The first 4 rows are patterns. Each new row is the sum of 2 different patterns, raised or lowered, with some noise. Before adding, each is slid sideways (what falls off one end comes back at the other) and multiplied by a number that may be negative. Names go in the order of the patterns.
Some rows, each with the names of its patterns after it:
[ 14   4  -6   3  -4 -17  -5  -3 -12   4   0   5  16   7 -35  -2   9   8
 -18   2 -18 -16 -33  -4  -2 -26   2 -39  -2   3   7  15   0  -9   6 -34
 -17  -1   3  11  -8 -20  -1  19  -8]
N
[-21  26  11   0   0   6 -18  37  26  34  17  30   7   8 -10   8   1  -6
 -13 -13  15  -6  23  -1   8   8 -11 -27  -6 -28   3   9 -16   7 -14  -6
 -11  29 -39   7   3   4   6   0  -3]
W
[ 27   3 -20  -4   3   0   4  18  -6   6  -4   1  10  -7  -4  38 -18   8
 -33   4  12  -9   9 -30  -2  25 -18   7  -2  15   9   8 -21   0  21   3
   2   7  -2   5 -14  -1 -21   8   2]
Y
[  2  16  -8   0  22   5  -5  -4   0  26   2 -30   0  -5   6  14   8   0
  -1  22   6  18 -15   3   7 -12   1  -4  -2 -19   4 -31   4  -7 -13   6
 -13 -30   5  -3  31  -1 -19   3  -8]
X

New rows, each followed by the names of its patterns:
[ -4  17 -16  23  -2  10 -16   6  25  22  11  23   1   1   1  -2  -8  14
  10   8  29 -18  -3   1  -4   7  21  10  -7  -1   6  10  -3  11  13 -27
 -12 -33 -12  11 -11  16 -25   2  27]
W Y
[ 21   6  10  17  10  21  25 -10   0  23   7  15  -9  14  14  30   6   1
  -5  -2   8  11   2 -12 -13  22   2   2  26 -19  -4 -13  10 -11  26  -4
  21  13  -2  25  42  16   4 -13  -9]
W X
[-28   7  -5 -25 -12 -24 -30 -27 -17 -34 -13 -27 -20  -6 -54 -20 -15  12
   4 -25 -18 -18   3  -8 -25  -3 -18   0 -22 -26 -23  -2   7 -32 -41 -17
 -20  -8  -6   5 -12   2  -5 -11 -22]
Y X
[ 12   0  42  14  -3 -15  31   0  30  24  33  14  16  -6  21  37  39   4
  -7  -1  -3  46   5  16  45   0   4 -18   5  17  32 -13  -4 -10  -2   7
   9  10  38  12  32  10  -1 -20   0]
N Y
[-26 -13   2   7  -9 -12 -38 -14  27 -49   7 -28  -7  22 -23  -7 -27  30
  14   2 -16   2 -10  31  23  27   9  23 -11   2 -25   6  -3  11 -13 -25
   7 -14  15  -7  11  -3  -9 -35 -10]
W Y
[ 11  13 -30  -7 -11  26  -2 -33 -27 -14   9   9  -3  -6 -17  16 -16   2
 -44   0   1   1  -9 -29 -16 -26  -5 -35  10 -21 -20  -4 -24 -34 -13 -18
  53 -27 -22 -36 -19   2  -1 -10 -34]
Y X
[  0 -25   1 -24 -25 -12   8 -34  -2 -12   1  -3 -30   3 -28  31  -2 -19
  -6  -8  -3  20   1  30   1  14  -8 -10 -22  13  -7 -25 -20 -17   3 -13
   7  -4  -1  12 -19 -29 -31 -32   6]
W Y
[ -4  -6  24 -16 -31 -22 -20  -2  -2  -2  30   2  11  16  31  15  23   5
  -1  15  -4  13  48  23  18   1   9  20  15   5  17   0  24 -13  16  -2
  14   8   1 -13   8  47 -10   7   4]
W X
[ -3  -5  -4 -17 -15  -2  -6  -5 -18 -23   8   0  -7  -4   9 -18   4 -39
  -4  -3  -6  -3 -15  -6  -4 -15 -20  -4  -1  -7 -28 -23 -24  13 -12 -13
  -4 -20 -11 -19  -1 -34  -8  -9   2]
N W
[ 18 -21  -8   4  14  -2 -15  -8   6  13   5  20   4   4  -3  -3  -4 -11
  25  41 -27   0 -16   2  28   7  32 -22   2  51 -17  37   3   9   3  -9
 -18   4  13  30  13   4  -2  -3 -11]
N Y
[ 19   4  -8  17   7  29  -8  -4 -10  -2  -4 -13  -4  20  13   6  -1 -12
   3  23  -2  -9  -5 -12  -5  -3  -7   1   9 -10  -2 -11  -5  -8 -13  -9
 -20   9  -3 -15   2   8 -13   8   4]
N X
[  5  32 -11  23  19  20  15  14   1   8 -26 -17  15   5  32  -1  -8   9
  18 -16  19 -13   1  19  -4  -1  -6   1 -10  32 -21  20  21  14 -19   6
  13  -2  14  18 -12  -9 -17  -9  33]
N W
[-13  -2 -11  -9 -43 -10 -16 -12 -22 -19  -5 -11 -10   2 -12 -18 -11 -18
  -4 -31   1 -38  24 -18 -22 -15 -27   2 -13 -12 -21 -22 -12 -22 -24  -7
 -24 -28 -50 -24 -36 -27 -20 -13 -12]
W Y
[-21  -7   4 -11  -1   4 -11 -22 -37 -18   0  -8   9  -8  -8  -7 -15 -21
 -22   4  -3  -8 -51   8  12 -15  -7 -21 -23 -19   1 -30 -35 -20 -24  -1
  -8 -36 -18 -32 -17 -26   4 -20  21]
W X
[-18   8 -17 -20  28 -33 -22 -45  -8 -12 -19   0 -32  -5  15 -50  -8  -6
   5 -19   1 -47 -27 -22 -12 -11 -24  -9 -39 -24 -13 -26   5 -13   4  -3
 -51 -28 -10 -11   1  -1 -29  -7   4]
N Y
